There are 4 nested groupings, the coarsest first. Each group lies inside one group of the grouping before and may be the whole of it. The rows also spread widely along 19 directions, which tell nothing about the answers.
In the rows, zero is written as 128.
Known rows, each followed by its group in each grouping:
[120 184 143 156 142 136  82  83 111 162 111  73 107 128 126 123 112  94
 119 105 162  65 134  91 142 124 101 180 155 159 177 134 120 141 107 102
 152 129 120 106 121  79] => Z980 Z142 Z965 zosuf
[168 109 144 106 161 122 121 153 159  76 153 146 113 151 126 108 149 124
 103 131 101 169 123 165 134 138 124 158 126 144 146 178 115 128  65  89
 103 128 108 165 126 153] => Z96 Z201 Z88 fisef
[ 89 121 168 112 145 165 149 134 128 156 115 123 153 125 138 126  99 146
 115 104 137 100 109 109 121 151  71 167 109 103  96  96 111 141 136 121
 130 146 118 108 113 135] => Z980 Z597 Z615 sez
[106 126 137 144 121  93 141 107 148 108 144 128 141 104 123 164 128 131
 109 153 140 167 101 107 127 106 100 128 124 163 135 127 145 130 147 155
 125 150 102 142 136 168] => Z980 Z142 Z965 Rifo
[146 120  98 163 154 137  43 144 122 137 148 123  86 172 100 115 122 142
 148 128 135 153 116  74 150 181 116 136 132 132 117 122 126 122  99  72
 134 124 136 121 153 131] => Z980 Z597 Z615 rade
[101 113 178 104 102 116 160 128 121 128 111 127 145 136 153 148 105 172
 126 148 167 133  81  68 125 114  55 132 110 114 141  92 137 163 142 146
 136 131 132 125 136 132] => Z96 Z78 Z700 paro
[110 135 136 149 141 128 103 130 140 123 104 126 123 161 129 163  96 132
  94 125 101  93 138 136  76 172 136 148 104  77  64 121 148 112 108 121
 159 200 130  86 119  94] => Z96 Z201 Z88 Bosu
[104 156 174 112  81 103 120 117 142 157 110 110 151  89 125 149 114 159
 100 132 128 140 118 117  97 144  86 155 140 168 119 174 144 161 113 153
 107 151 139 130 103 186] => Z96 Z78 Z449 kon
[109 133 133  75 148 164 164  72 117 174 145 138 131 116 176 108 157  94
 154 182 153 120 119 101 151  97 132 136 130 126 167  70 131 125 198 128
 139 114 170 105 151  65] => Z96 Z78 Z373 gira
[ 82 129 103 138 112 149 123  98 154 130 126 132 163 149 154 124 112 151
  92  92 126  88 150 113  71 118 135 138  94  93 107 113 120 137 117 137
  86 191 142 143  94 148] => Z96 Z78 Z449 Tak
[162  66  85 108 107 153 153 106  94  99 133 116 171 138 128  88 140 126
 147 113 143 103 101 145 134 111 107 112 117  98 161 114 144 113 108 109
  64 144  91 158 130 177] => Z980 Z142 Z916 Vovo
[182 119 168 185  98  94 110 137 122 197 101  95  97 145  72 123 135 143
 168  68 136 122 133 119 135 130 163  97 100 158 128  99  90 157 116  95
 178 119 102 160 125  77] => Z96 Z78 Z373 baza
[120 107  76 180 160 133  98  76 135 130 166 116 129 179 115 146 132  85
 172 166 172 195 109  86 127  91 126  97 102 119 110  57 127 113 169  96
 111 125 131 107 162  79] => Z980 Z142 Z916 rem
[155 148 164 131 188 129 115 193 155 130 158 128 123 127  75 105 127 104
 139 121 170 207 124 209 162 129 115  91 143 194 104 207 127 101 132 102
 158 134  95 162 138 173] => Z980 Z142 Z965 zosuf
[132 122  98 185 139  93  88 132  91  97 114 132 129 130  90 127 129 117
 141 144 132 200 121 153 122 174 174 105 109 104  65 113 131  89 160 149
 104 140 122 111 141 118] => Z980 Z597 Z615 rade
[161  95 125 118  84  98 137 125 117 164 152 121 144 116  87 140 159 123
 178 134 109 159 127 149 134 125 164  82 143 170 118 117 159 113 158 129
 123 138 107 143 132 163] => Z96 Z78 Z449 kon
[127 100 198  68 113 132 163 112 111 192 138 100 162 133 116 178 112 150
 148 117 113 103 129 121 168 159 114 153 145 123 156  87 153 124 136 101
 166 163 102 124 152 119] => Z96 Z78 Z449 kon
[157  69 100 150 109 114 157 133 172 112 167 143 162 189  75 144 145 100
 170 111 118 200 130 133 118  95 177  82 103 118  89  95 106 125 145 109
  84 108  85 145 143 131] => Z980 Z142 Z965 Rifo
[100 154 172  96 150 105  89 179 129 152 161 153  84 169 163 101 163 176
 124 145 175 142 147 129 147 105 136  89 126 174 155 122 152 143 144 129
 155 160 167 180 132 112] => Z96 Z78 Z449 Tak
[125 128 137 124  92 130 122 141 174 157 134 148 123 151 139  94 144 169
 129 115 178 183 131 100 118  82 133  94  97 135 155 153  94 199 111 132
  90  83 177 181 143 138] => Z980 Z142 Z916 rem
[159 119 155  93  94 111 135 110 142 152 131 108 127 143 138 152 131 140
 151 164 160 187 123 147 116  94 106  97 119 130 154 149 156 147 106 112
 117 112 169 134 155 104] => Z96 Z78 Z373 baza
[127 153 138 143  96 109 124 100 138 174 108  99 147  89 112 144 123 140
 118 122 167 127 132 159 104 115 144  84 115 171 123 156 154 118 154 141
 164 205 133 157 111 155] => Z96 Z78 Z449 Tak
[127 107 141 136  97 110 141 116 116 125 106 122 121 142 143 128 138 145
 110  90  93  42 130 101 103 123 143 155 110 113 143  78 122 146 107 127
 134 158 101 135  95 101] => Z96 Z201 Z88 fisef
[124 137 119 149 130 139  96 120  79 141 110  67 154 101  98 113  86 145
 131  85 181 122 121 125 165 165  95 133 151 149 155 139 123 102 133  93
 133 161 115 151 114 183] => Z980 Z142 Z916 rem
[ 88 126 125 116 159 175 110 132  77 139 142 145 159 143 127  83  93 136
 156 123 169 107  96  73 177 154  65 140 149 102 144 109 132 124 147 150
 106 115 109 120 167 177] => Z96 Z78 Z449 kon
[112 128 195  54 170 145 136 148 151 174 213 159 127 164 150 113 185 114
 145 129 105 129 168 191 142  79 122 141 139 176 153 129 143 152 100 124
  80 113 107 162 141 126] => Z980 Z597 Z615 rade
[139  95  81 121 109 135 130 130  91 114 147 132 133 108 134 103 130 131
 162 131 106 128 125 139 129 126 122 103 143 118 129 121 150 103 135 137
  90 109 137 126 130 179] => Z96 Z78 Z449 Tak
[140 131 154 138 120 123 178 117 146 128  99 116 159 101  98 118 124  94
 132 124 163 186  97 130 136 108 129 133 118 149 119 138  81 146 168 132
 128  92 107 128 121 118] => Z980 Z142 Z916 rem
[130 113 139  99 120 140 127 131  99 118  94 121 159 157 130 112 105 150
 120 109 130 139 142 142 132 186 155 154 116  51 124 118 107 121 117 109
  97 137 153 122 129 101] => Z96 Z201 Z88 fisef
[106 121 101 154 132 155 165 108 122 154 152  98 133  84 129 147  95  87
 162  92  88 103 158 148 117  86 118 134 147 123 114  94 115 108 154 130
 122  74 131  82 115 127] => Z980 Z142 Z965 zosuf
[135 134 136 161 150 127 111 121  99 143 135 121  88 134 135  95 141  96
 159 113 113  89 127 120 131  98 118 144 126 142 141  94 111 140 119 127
 127  84 112 114 126  78] => Z96 Z78 Z449 kon
[138 119 130 192 168 105  86  98  54 144 120  97 100  74 114 114 122 127
 159 143 114 160  96 125 150 169  85 150 113 142 113  76 120 102 145 119
 126 117 119 112 131 123] => Z96 Z78 Z449 Tak
[108 132 138 137 131 100 132 122 132 132 159 132 110 159 133 150 149 104
 152 157 156 132 116  96 135  69 123 100 132 160 140  82 153 135 167 146
 146 119 111 118 149  87] => Z980 Z142 Z965 Rifo
[140  94 148 172 106 128 119 154  93 186  77 141 127 118  96 109 102 176
 166 111 113 166 106 131 105 194 126  95  71  51  41  94 107 144 141 153
 124 107 152 105 152 120] => Z96 Z78 Z373 baza
[110 141 123 103 142 126  89 152  77 114 151  81 144 144 119 143  93 133
 131  92 116 121 182 175 153 173 143 146 186 131 138 139 156  65 119  88
 115 166 136 126 105 155] => Z96 Z78 Z449 kon

New rows. What belongs after each?
[ 94 104 137  84 168 170 129 109 131 167 209 136 134 160 159 120 146 104
 174 157 120 123 121 106 129  80  54 142 138 153 132  68 150 134 137 102
  82 110 124 111 134 137] => Z96 Z78 Z449 kon
[164  87 146 139 122 112 128 136 124 127 104 139 116 154 111 110 143 139
 151 154 130 203  85  99 132 162 121 135  84  82  98  91  96 156 128 108
 100  77 138 113 156  80] => Z980 Z142 Z965 Rifo
[115  96 113 129 160 150 141 163 104 112 178 168 121 134 136  90 125 121
 173 125 115 133 113 128 153  95  89 104 135 120 128 109 134 122 134 157
 100  72 106 131 159 173] => Z96 Z78 Z449 kon
[120 157 141 110 136 141 104 155 172 140 135 165  87 151 150 119 143 121
 118 174 145 136 113 117 100 112 112 117 122 136 103 172 155 156 116 145
 148 117 163 101 152 106] => Z980 Z597 Z615 rade
[163  99  62 157 109 128 124 155 121  91 136 135 112 104 119  84 142 119
 154 123 125 160 117 169 103  99 137  72 116 139  98 153 132 107 128 130
  91  96 138 139 109 178] => Z980 Z597 Z615 rade
[154 138 120 127 108 133 102 163  84 155 123 116 101 132 119  87 119 146
 175 106 192 120 133 141 171 108 136  63 146 137 174 156 145 128 128 135
 154  87 150 149 164 129] => Z980 Z597 Z615 rade
[163  83 102 106 120 136 159 193 106  68 119 100 134 168 102 126  95 119
 153  85 104 157 146 143 155 166 160 135 161  77 107 110 100  82 136  59
 126  81 133  96 107 107] => Z980 Z142 Z965 zosuf
[127 132 126 121  95 112 142  98 139 135 137  99 149 120 122 133 152 102
 125 112 117 133 149 136 109  98 155 147 143 167 142 121 114 140 134 115
  85 124 122 137  90 126] => Z980 Z142 Z916 rem
[162  97 124  80  95 150 187 136 149 116 127 100 174 124 111 139 111 107
 137  96  93 138 146 174 112 133 149 142 147 120 114 147 110 105 124  79
 109 125 126 121  87 150] => Z96 Z78 Z700 paro
[132 151 140 102 132 124 140  94 156 109 137 128 171 129 120 130 142  73
 120 176 156 182 108 166  98 101 106 132 137 163 111 182 150 122 132 145
  82 149 110 123 124 149] => Z96 Z78 Z373 baza
[125 106 104 157 150 168 101 158  97 137 116 118 138 143 103  92  93 138
 145  84 125 111 124 131 125 185 105 131 116  74  72 110 112 106 123 101
 110 134 121 106 120 152] => Z980 Z142 Z965 zosuf
[125 129 102 164 183 146 109 174 156  86 169 159  94 160 121  77 142  95
 119  86  95 113 143 133 130 111 140 149 130 146 113 139  86 126 101 113
 105  96  93 143 111 143] => Z980 Z142 Z965 Rifo
[133 141 151 169 135 116 144 117 166 142 117 125 113  90 128 127 127 126
 105 106 126 159 133 165 108  93 133 130  91 142 130 161  93 158 107 142
 131 110 132 154 129 122] => Z980 Z142 Z916 rem
[111 156 155 189 126 111 126 208 123 128  75 145  95 108  96 132  74 145
 114  75 100 114 139 144 117 174 153 121 125  85  58 164 107 134 131 180
 190  96 128  89 137 118] => Z980 Z142 Z965 zosuf
[149 114 139 120 123 127 164 162 145  98 101 130 153 132 113 127  92 138
 124 120 156 195 121 189 121 132 144  88 103  87  97 174 121 107 135 129
 138 135 143 140 139 137] => Z96 Z78 Z449 kon
[145 115 105 163 143 130 101  78 147 147 139 150 148 167  82 130 152  78
 157 177 148 157  76  79 119 142 134 111 107 138  82 101 144 121 162 130
 132 172  78 107 164 115] => Z96 Z78 Z449 Tak
[ 84 134  91  98 164 181 122 185 106 100 141 135 131 170 151  72 107 121
 132 102 150  86 142 107 141 145 133 129 157 114 102  97 118  82 180  91
 136 150 151 111  82 136] => Z96 Z78 Z449 kon
[109 137 151  98 100  95 164 154  92  95  96 125 136  83 156 113 127 168
  98 125 156 151 133 159 152 127 151 117 137 123 169 149 131 125 157 169
 126 126 160 162 121 147] => Z980 Z142 Z916 rem
[133  92 117 141  48 105 126 108  80 122 112  90 169 114 122 128  97 185
 136  67 119 104 136 123 106 122  91 124 127 104 162 126 132 148  70 146
  42 121 116 166 108 204] => Z96 Z78 Z373 baza
[123 150 111 159 146 139  84 161  89 144 132 127  77  59 137  88 107 146
 149 137 142 135 108 143 138 130  63 105 142 159 126 174 150 124 118 155
 138  80 160 118 143 191] => Z980 Z597 Z615 rade
[196  87 153 114  67 115 140 158  83 135  97 108 139 109  79  97 128 143
 168 103 113  94  74 116 142 159  70 126 153 154 138 155 142 148  85 122
 116 100  64 136 121 199] => Z96 Z78 Z373 baza
[135 145 130 177 162 129 104 148 141 140 142 133  81  97 117 117 129 119
 118 108 117  90 119 152 130 110 107 116 128 174 132 170 142 129  98 140
 178 144  94 147 139 164] => Z980 Z142 Z916 rem
[156  88 127 132 144 139 151 115 142 112 129 114 152 148 104 114 132 117
 134 116 149 184 101 112 153 135 129 144 105 121 136 101  81 127 137  72
 111 123 104 151 129 120] => Z980 Z142 Z916 rem
[109 176  92 135 153 156 110 104 149  93 134 113 126 132 162  86 119  88
  92 103 145 104 161 143  98  89 133 161 140 144 154 171  97 119 107 111
  90 130 156 137  82 124] => Z96 Z78 Z373 gira
[174 140 137 138 100  90 123 159  67 125  86 120 105  58  96  99 133 119
 155 147 125 143 103 167 150 161 142  99 158 161 123 177 151 109 149 168
 164  97 125 115 135 155] => Z96 Z201 Z88 Bosu
[136 107 103 128 140 162 141 119 117  97 115 113 149 112 136  92 113 118
 113 115 135 108 102 148 115 130  83 150 117 107 128 144 123 116 105 108
  91 141 113 130 108 169] => Z980 Z142 Z916 Vovo
[134  94 121 125 159 135 190 127 128  80 122 160 116  96 174  97 139 136
 106 133 113 129 108 152 135 101 138 127  84  93 146 103 108 110 148 143
 143 134 132 155 129 117] => Z96 Z78 Z449 Tak
[118 154 154  87 133 133 100 127 156 179 131 125 139 149 120 160 132 136
 114 172 168 156 137 159 123 165 147 100 131 127 103 163 189 107 149 117
 170 214 162 119 159 117] => Z980 Z142 Z965 zosuf
[143 120  95 149 129 138 109  97 155 127 154 144 125 159 108 123 142  88
 140 131 106 108 115  79 126 122 143 143 137 140 134 127 128 133 113 120
 122 130  94 120 147 131] => Z96 Z78 Z449 kon
[117 139 145 145  89 114 105  69 129 164  97 106 181 115 101 124 123 145
 113 113 139 172 123  87 105 176 129 171 110 128 116 123  86 162 128 128
  59 144 136 142 108 149] => Z96 Z78 Z373 gira
[102 125 162  76 105 105 128 179 141 166 158 147 113 170 123 146 172 146
 144 138 121 132 146  91 143 142 180 113 157 174 104  76 148 131 189 114
 164 148 140 123 112 104] => Z980 Z597 Z615 sez
[146 156 136 143 144 140 104 139 129 152 120 116 137 114  92  95 131  97
 132 113 144 117 123 177 112 141 121 112 136 176  92 180 136 108 127 124
 137 172  98 138 103 167] => Z96 Z78 Z373 baza
[107 130  85 145 172 158 132 106 142  93 137 125 108 122 156 157  83 117
  96 125  90 108 144 101 140 153 142 173 139  83 142 116 119  80 128 102
 175 149 155  98 141 110] => Z96 Z78 Z373 baza
[118 137 161 161 150 122 162  97 162 117 119 117 195 106  83 151 101  84
 111 114 121 198 118 174  93 136 120 161 102 135  61 151  86 122 142 143
  89 149  78 122 104 152] => Z96 Z78 Z700 paro
[132 135 127 113 102 113 184  63 148 123 127  85 154  81 136 169 129  88
 113 130 112 152 149 140 128  94 161 167 146 146 169 122 111 117 153 115
 119 112 141 115 109  97] => Z980 Z142 Z965 zosuf
[ 78 117 105 148 114 121 105 161 136 156 169 117  83 122 146 167 120 175
 118  88  67  54 167  83 112 131 130 128 153 154 114  72 157 112 137 108
 172 169 146 121  90 163] => Z980 Z142 Z965 zosuf
[141 128  99 174 132 118 106  83 109 143 144  97 127  82  92 155 119  86
 154 122  84 155 138 142 135 147 143 154 151 148 116 125 125 102 128 125
 112 100 112  95 137 138] => Z980 Z597 Z615 sez
[136  98 123 142  98 121 147 169 143 145 106 133 107 141 118 132 129 155
 133  98 100 127 143 123 108 150 182 104 102  92  79  87 110 126 154 108
 160 130 155 116 110  94] => Z980 Z142 Z965 zosuf
[115 134 157 125 153 152 128 147 124 163 142 118 132 130 126 142  80 131
 153 110 130 149 150 182 128 123  98 114 126  97 109 152 138 121 110 132
 134 106 147 111 160 129] => Z96 Z78 Z449 kon
[111 142 131 130 144 106  93 164 112 110 189 116  98 196 139 123 137 110
 164 112 150 140 170 148 138  48 116 104 162 161 168 123 142 141  99 122
  82  67 129 141 136 106] => Z980 Z142 Z916 Vovo
[105 145 104 106 111 142 122  82 119 118 130  98 164 139 145 133 106 110
 127 132 153 129 140 106 114 118 114 151 153 120 152 128 132 118 134 117
  82 132 157 111 114 131] => Z96 Z78 Z373 gira
[148 138 129 132 136 110 122 106 113 136 144 125 113 118 130 140 132 106
 146 137 106 183 171 193 152 119 183 125 133  93 166 154 130 120 108 150
 101  69 161 124 190  80] => Z980 Z142 Z965 Rifo
[102 140 117 193 116 105  87  75  65 164 115  92 157 137 104 136 118 116
 149  93 148  95 155 151 114 123 154 112 111 102 122  83 142 120 136 167
  86 162  99 127 140 103] => Z980 Z142 Z916 Vovo
[ 93 150 101 162 165 125 102 131 140 107 137 170  91  86 160 105 142 134
  86 153 107 111 122 134 104 130 137 127 111 144 107 142 144 110 142 169
 151 175 146 137 118 163] => Z96 Z201 Z88 fisef
[143 148 149 121 112  73 108 108 112 116 110 120 118 127 115 156 147 127
 107 153 118 150 133 117 157 173 195 153 150 142 161 138 145 110 138 133
 158 165 128 134 147  92] => Z96 Z78 Z449 kon
[106 158 123 106 109 138 130 116 154 130 114 129 165 175 123 128 132  85
 128 168 203 135 109 124  88  93 127  94 130 131  93 151 163 135 168 147
 117 164 132  98 128 106] => Z980 Z142 Z916 Vovo
[139 145 102 189 145 126 110 100 146 127 118 115 144  92  87 124 111 114
 106 102 150 159 128 152 135 144 154 119 114 141 125 175 109 105 129 133
 138 165 106 157 139 166] => Z980 Z142 Z965 zosuf
[133 117  83 188 157 132 111  82 127  98 127 122 130 137 132  85 148  88
 131 132 136 139 102 109  89 108 124 143  81 130  94  76  86 120 146 107
  80 144 114 129  86 104] => Z96 Z78 Z700 paro
[141 157 108 176 132 126  88  72 136 159 138 134 116 108 119  92 165  84
 130 127 119  83 122 128 101  97 135 133 120 180 138 152 132 146 107 156
 107 147  94 143 123 138] => Z96 Z78 Z449 Tak
[122 114 150 162 140 135  86 166 119 165 146 167 105 151 117  94 132 153
 145  89  78  86 134 144 102 142 103 125 102 107  86 134 134 162  68 164
  93 117  97 137 145 162] => Z96 Z78 Z449 kon
[112 128 133 134 145 105  92 151  82 126 155 115 110 150 121 114 162 123
 131 101 106  73 149 134 146 139 148 141 157 172 138  85 147 107 133 115
 122 168  83 146  99 134] => Z980 Z142 Z916 rem
[101 117  73 139 156 135 118 128 163  58 191 147 146 156 134 123 130 110
 110 119 129 168 141 129 119  89 126 130 136 148 128 142 124 104 116 124
  66 138 109 158 117 192] => Z980 Z597 Z615 sez
[140  96 138  69 136 161 196 159 148  88 130 148 149 126 131 111 134  83
 124 138  75  95  95 133 112 136 101 173 151 130  89 128 123 115 138 107
 126 119  89  85  86 151] => Z96 Z201 Z88 fisef
